There are 4 ways to turn a row about zero (a turn may also mirror it). The second row of each pair is the first, turned, with some noise. The first 36 pairs use one turn. New pairs use 2 turns, one after the other, and a turn may come again.
Some pairs, each with its turns in order after it:
[-0.77 -0.31  0.64  2.37 -0.06  0.82  0.24 -4.54]
[-2.27 -0.60 -1.20  0.62  2.12  3.11  0.44 -2.92] | G

[ 1.31  1.08  0.31  0.06 -0.65  0.92  1.81  0.97]
[-2.07  0.19  0.26 -0.82 -0.36 -0.09 -1.10 -1.61] | T

[-0.30 -1.98 -3.75 -0.33 -1.92  0.00 -4.57  2.37]
[ 0.06 -0.16  3.14 -3.18 -4.42 -1.35  0.14 -2.01] | G

[-1.46  4.75  3.40  0.33  4.84  0.84 -1.71 -0.53]
[ 1.62  5.04 -3.58  2.36  1.97  0.70 -3.06 -0.82] | T

[-2.00 -0.25 -2.22  0.36 -0.40 -1.38 -1.22  0.13]
[ 0.71  0.22  0.75 -0.09  0.03 -0.65  0.86  3.30] | T

[-1.21  2.15 -0.39  0.20  2.37 -1.09 -0.34 -1.83]
[-3.14  0.50 -0.01 -1.25 -1.45 -0.12  0.73 -1.19] | P

[ 1.29  1.72  0.71  0.17 -0.57 -2.18 -0.43  3.31]
[-1.69  2.82 -0.17 -0.30 -3.31 -0.04  0.57  0.15] | T

[-0.94 -1.29 -2.92 -0.69  1.59  0.92 -1.73  2.67]
[ 2.54 -0.86  1.85 -1.90 -1.93 -1.66  1.66 -0.81] | G

[ 1.86 -2.09 -0.31  0.71 -1.74  0.55 -1.79 -0.21]
[-0.42 -1.58  0.17 -0.22 -0.03  0.76  3.34 -0.57] | T

[ 1.64  1.74  1.52 -2.87 -1.13  4.13  2.38  0.32]
[-2.46  2.91  3.07  3.22 -1.85 -0.59  0.69 -1.63] | S

[ 0.64 -0.78  2.79  3.94 -1.15  1.46 -0.19 -1.11]
[ 0.31  2.14 -1.38  1.20  0.07  2.98 -1.90 -2.57] | G

[-1.28 -0.80  0.48 -0.83 -1.54  0.22 -1.28  5.11]
[ 1.87  3.73  1.37 -1.80 -2.37 -2.47 -0.16  0.98] | G

[-5.30  0.03 -1.16  0.92  0.43  0.99 -1.93  4.56]
[ 2.23  4.53  1.83 -2.85  1.34 -2.63  1.20  3.04] | T

[-0.07  1.18 -0.18  5.30  1.32 -0.76 -0.63 -0.87]
[-1.02  2.16 -1.29 -4.76  1.05 -0.14 -0.10 -1.45] | P

[ 2.45  2.11 -0.36  0.53 -2.75  2.81  4.10  3.70]
[-5.15  0.62  1.26 -4.14 -0.72 -1.44 -1.50 -2.68] | T

[-4.31  2.52 -0.67 -1.57  0.41  3.66  0.41 -0.90]
[-0.07  1.39 -1.94  2.66 -2.36 -1.66  3.00 -3.29] | P

[-1.05  0.74 -1.12 -0.57  0.77 -2.03 -4.96  1.36]
[ 0.26 -0.14  5.18 -2.29 -0.96  0.76 -0.05  0.78] | G

[-0.04  2.64  2.69  0.15  1.57  0.11 -0.83 -0.93]
[-1.59 -0.70 -1.80 -1.39 -1.51 -2.36  0.76  0.76] | P

[ 5.30 -3.32  2.30 -2.28 -0.03  0.66 -1.99 -0.83]
[-0.50 -3.39 -2.05  1.83  2.57  1.65 -2.62  4.42] | P

[-0.68  5.30 -2.42 -2.24  0.58  0.55  0.36 -0.64]
[-2.14  0.97 -3.88 -0.57  0.49 -1.36 -3.36  2.77] | T

[-2.39  5.30 -1.40  0.85 -0.21 -1.91 -1.51  1.07]
[-1.41 -1.13  2.49 -2.36 -1.17 -3.36  2.01 -3.38] | P

[ 0.74 -1.08  0.81  0.11  1.92 -0.23 -4.31 -1.37]
[-3.08 -1.03 -1.42 -0.12  3.01 -0.24  1.22  1.67] | P

[-2.30 -0.61 -2.19  3.61  1.72  1.32  1.18  0.40]
[-0.77 -1.39 -2.86 -1.13 -2.64 -1.15 -2.90  0.29] | S

[ 1.82  0.28  4.95  0.63 -0.13 -0.79 -0.27 -3.03]
[ 0.06 -0.46  3.52 -0.86  2.13  3.64 -1.27 -2.34] | S

[ 1.27 -5.30  0.22 -5.30 -1.43  5.30  1.00  1.36]
[-3.59  6.90  0.42  3.64  1.13  0.10 -0.84  3.36] | S

[ 5.30 -3.16 -0.29 -0.48  0.61  0.46 -0.23 -0.14]
[ 1.61  4.18  1.33 -0.63 -0.90  3.27 -0.13  2.54] | S

[-1.88  0.75  2.49  2.24  0.31 -0.50  2.24  4.07]
[ 2.79  3.23  1.17 -1.77 -1.18 -3.32 -0.04  1.05] | P

[ 4.73 -0.09 -1.98  0.37  0.38  2.02  2.17  2.11]
[ 2.57 -2.44 -2.87  2.04 -3.40 -1.00 -1.36  0.99] | G

[ 0.84  3.26 -1.41  2.71 -3.22 -0.18 -1.17  1.27]
[ 3.35 -2.72 -0.50  3.10 -1.83 -0.04  0.91 -0.90] | S

[ 0.35  2.22 -2.29 -1.99  0.52 -0.71  1.72 -0.14]
[-0.89 -0.12 -0.15 -0.61 -2.13 -0.87  3.36 -0.73] | S

[-0.29 -1.06  0.77  1.86  0.52 -0.71  0.11 -0.22]
[ 0.90  0.51  0.61  1.21  0.93  0.42 -0.67 -1.45] | G

[-0.35 -1.02 -5.30  1.32  1.08 -1.23 -2.85  1.75]
[-1.80  0.84  2.95  0.31  4.58  0.05 -0.55 -3.22] | P

[ 1.27 -1.79  5.30 -0.26 -1.09 -0.62  2.57 -0.45]
[-0.49  2.75  1.16 -0.03  2.93  2.75 -1.31 -3.64] | S

[ 0.91 -0.69 -2.01 -2.02 -1.98  1.47 -0.85  1.75]
[ 0.58  2.15 -0.35  2.84 -0.46 -1.09  1.42  2.09] | S

[ 0.04  3.43  1.24 -2.82 -0.30 -0.14 -5.30  3.38]
[ 0.80  1.48  3.24 -4.55 -2.32  1.83 -0.83  4.53] | G

[ 3.25 -1.93  2.75 -0.13  5.12 -0.47 -0.55  3.14]
[ 1.20  2.54  0.16  3.77 -2.09 -2.60  1.48 -4.63] | T

New pairs, each followed by its turns in order:
[ 3.31 -3.62 -0.70  0.11  0.33 -2.13  0.58  0.54]
[ 1.15  0.87  2.67  0.20  0.73 -3.07 -2.75  1.69] | P S

[-0.52  0.28 -2.43  4.50  0.71 -0.11 -0.34 -0.25]
[ 0.24  3.07 -0.79 -1.71 -0.89 -3.65  0.69  1.01] | T P

[ 3.81 -1.82  0.46 -0.85  4.30 -1.34 -1.18  0.17]
[ 0.45  1.15  0.10 -4.74  0.22  3.41 -0.19 -1.44] | T P

[-1.14 -0.77  1.62  0.26 -3.60  4.51  2.96 -1.43]
[-2.58 -3.16  0.81  1.18 -1.79 -0.17  5.13  0.39] | G G

[ 1.25  0.12  0.63  0.10  1.80  0.58 -0.03 -2.82]
[-1.01  1.69 -1.40  2.00  1.90  0.74 -0.42  0.09] | G P

[-2.44  0.44 -0.72 -2.06 -1.78 -0.61  1.63 -2.58]
[ 0.39 -0.90  0.39  2.64  3.47 -0.65 -0.50  1.44] | T P

[-1.76 -2.02  0.85  2.20  2.42  0.85 -3.28  1.26]
[ 1.47 -1.18 -1.38  3.77  0.65  1.87 -0.81  2.76] | T G

[ 3.43  0.95 -0.43 -1.62  0.41  1.11  1.66  2.37]
[-0.25  0.10  2.99 -1.27 -1.41  1.64 -2.39 -1.55] | P G

[ 1.58 -1.54 -2.62  0.52 -1.50  0.01  1.71 -2.39]
[ 3.64 -0.02  3.08 -0.08  0.22 -0.71  1.09 -0.88] | T T

[ 0.70  3.70  0.43 -0.20 -0.09 -0.41  0.64 -0.20]
[ 0.91 -1.49  1.46  0.60  0.26  2.29  1.84  0.87] | P P

[ 1.69  1.22  0.22 -0.39 -0.13 -1.22  0.12 -0.90]
[-0.26  0.80  0.26 -1.88 -0.12 -1.19 -0.05 -1.02] | P G

[ 0.87  5.26  1.70 -0.44 -0.97  0.44 -0.94 -0.16]
[ 1.62 -4.32  1.35 -0.24 -2.74  0.33  1.34  2.05] | P T

[-0.45  0.15 -2.65  2.92 -0.28  1.06 -0.28 -0.54]
[-0.40  3.05  0.11  0.21 -0.57 -2.40  0.49  1.52] | T P

[ 4.67 -0.73  0.96  2.85 -0.66 -0.45 -0.01  0.80]
[ 1.38  0.42 -3.19  1.06 -0.54 -3.11  3.27 -0.24] | P T

[-2.32  0.60  1.13 -0.78 -0.19 -0.76  1.36 -1.12]
[ 2.66 -0.33  0.31 -0.55 -1.80  0.44 -0.21 -0.72] | P P

[ 0.02 -1.63  1.88 -0.02 -0.96 -2.34  0.23 -1.00]
[-0.30  0.78 -2.41 -0.50 -1.41  0.58 -1.36 -1.02] | T G

[-1.39 -0.02  1.29  0.37 -0.48  3.69  1.64  1.05]
[ 2.14 -1.13 -0.19  0.14 -2.81  1.83  2.05  0.11] | P S

[ 0.98  0.43 -0.51  0.42 -0.66  1.22 -4.13 -2.38]
[-3.03  0.80 -2.37 -2.04 -0.96  0.03 -0.86  2.12] | P S

[-0.22  1.85 -2.80 -2.56  0.08 -0.10 -3.15  0.10]
[ 2.16  2.19  2.79 -0.62 -0.66 -0.21 -1.85  2.32] | S P

[-0.59  1.65  0.20  0.49  2.84  5.17  5.30 -0.84]
[-6.85 -0.42 -0.94 -0.35  1.85 -0.43  3.12  1.89] | T P

[-0.12  0.32 -2.47 -1.76  1.20 -1.44 -1.10  0.93]
[-1.21  0.87  1.89 -0.27 -2.75 -0.21  0.81  1.54] | T T

[ 1.45 -3.30  4.52 -1.68  0.12  3.94 -0.45 -0.04]
[ 3.26 -1.66  2.16  2.89 -4.63 -1.38  0.51 -0.56] | P G

[ 0.80  0.91  1.28 -2.39  0.00 -0.28  1.17 -0.78]
[ 1.90 -0.24  1.73 -0.25 -0.47 -1.54  1.13  0.29] | G G

[-2.40 -1.74 -2.04 -1.97  5.30  1.12  0.94 -0.10]
[-1.08  3.98  0.80 -0.07  2.04  2.59 -2.41  3.32] | P T

[ 0.86 -1.29 -0.21  1.11  1.56  0.39  1.26 -0.72]
[ 0.15 -0.94  0.30 -1.35  0.78  1.28 -1.94 -0.25] | T S

[ 0.05  0.77  0.73  0.80  1.17 -0.39  0.86 -0.44]
[-0.14  0.82 -0.50  0.49  1.14  0.95  0.47  0.30] | T T

[ 2.84 -0.22 -4.57 -0.64  0.12  1.74  0.00 -0.29]
[-0.55  3.07 -1.40  1.61 -3.68 -1.69  0.30  1.17] | S G

[ 0.38 -0.11  1.05  2.87  0.14 -4.55  0.81  2.65]
[ 3.84 -1.55 -1.69 -2.62 -1.50 -2.04  1.97 -0.21] | T P

[ 1.35  0.08 -2.04 -0.83  1.91  0.12  0.05 -0.24]
[ 1.61  1.21 -0.17  0.29  1.91  1.36  0.70  1.36] | P T

[ 4.63  1.73  0.83 -0.46 -1.97 -0.72  1.28  0.82]
[ 0.62 -2.27  0.19  1.76  4.21  0.97  0.46  2.22] | P P

[ 0.57  0.29  1.32  0.51  0.37 -2.97 -0.40  0.21]
[ 0.86  2.75 -0.42  0.68  0.21  0.97  0.94 -0.74] | G T

[-1.75  0.54 -2.91 -1.31 -0.25 -0.04  3.44  0.81]
[ 1.98  0.45 -0.33 -0.96  4.27 -1.13  0.87  0.92] | T S

[ 0.34 -1.85  1.66 -3.16 -2.38  0.61 -0.07 -3.92]
[-2.16 -0.76  3.57 -1.97  2.43 -1.96  1.79 -1.62] | P T

[ 5.30  3.17 -0.89 -0.27  1.86 -2.48  0.28  0.76]
[-2.24 -2.54 -1.59 -2.62 -2.24  1.87 -1.61 -3.88] | S T

[ 2.39 -1.68  1.63 -0.79  2.19 -2.79  0.30  0.40]
[-1.04 -1.92 -1.52  2.17 -2.53 -1.59 -1.40  0.30] | S P

[ 1.29  4.40  0.11 -1.04 -1.66  0.03 -4.38  1.53]
[ 1.62  0.82  0.08 -3.30  0.07  0.73 -3.19  4.66] | S P

[-3.56  1.51  1.40  1.86  0.56 -0.97 -2.69 -5.30]
[-1.14  3.88 -4.79  2.59 -2.56 -1.21  1.69  0.01] | G P

[ 4.38  2.71  0.02 -0.19  0.08  3.82  2.15  3.47]
[-3.97 -4.84 -1.49 -1.35  2.26 -0.63  2.67  0.13] | T S

[-1.57  1.30  0.36 -0.69 -0.89 -0.03 -2.68  1.64]
[ 0.18  0.86  0.38  0.72 -2.01 -1.56  2.64 -0.87] | T S

[-0.05 -0.16 -0.18  0.75  0.81  0.51 -0.37 -2.63]
[ 0.19  0.14  0.09 -0.98 -1.31  0.02 -1.93  1.10] | T S

[ 0.34  0.24 -3.02 -2.68 -1.30  1.76  1.76 -0.68]
[-0.36  1.04 -4.34  0.03  0.72  0.24  1.98 -0.19] | G S

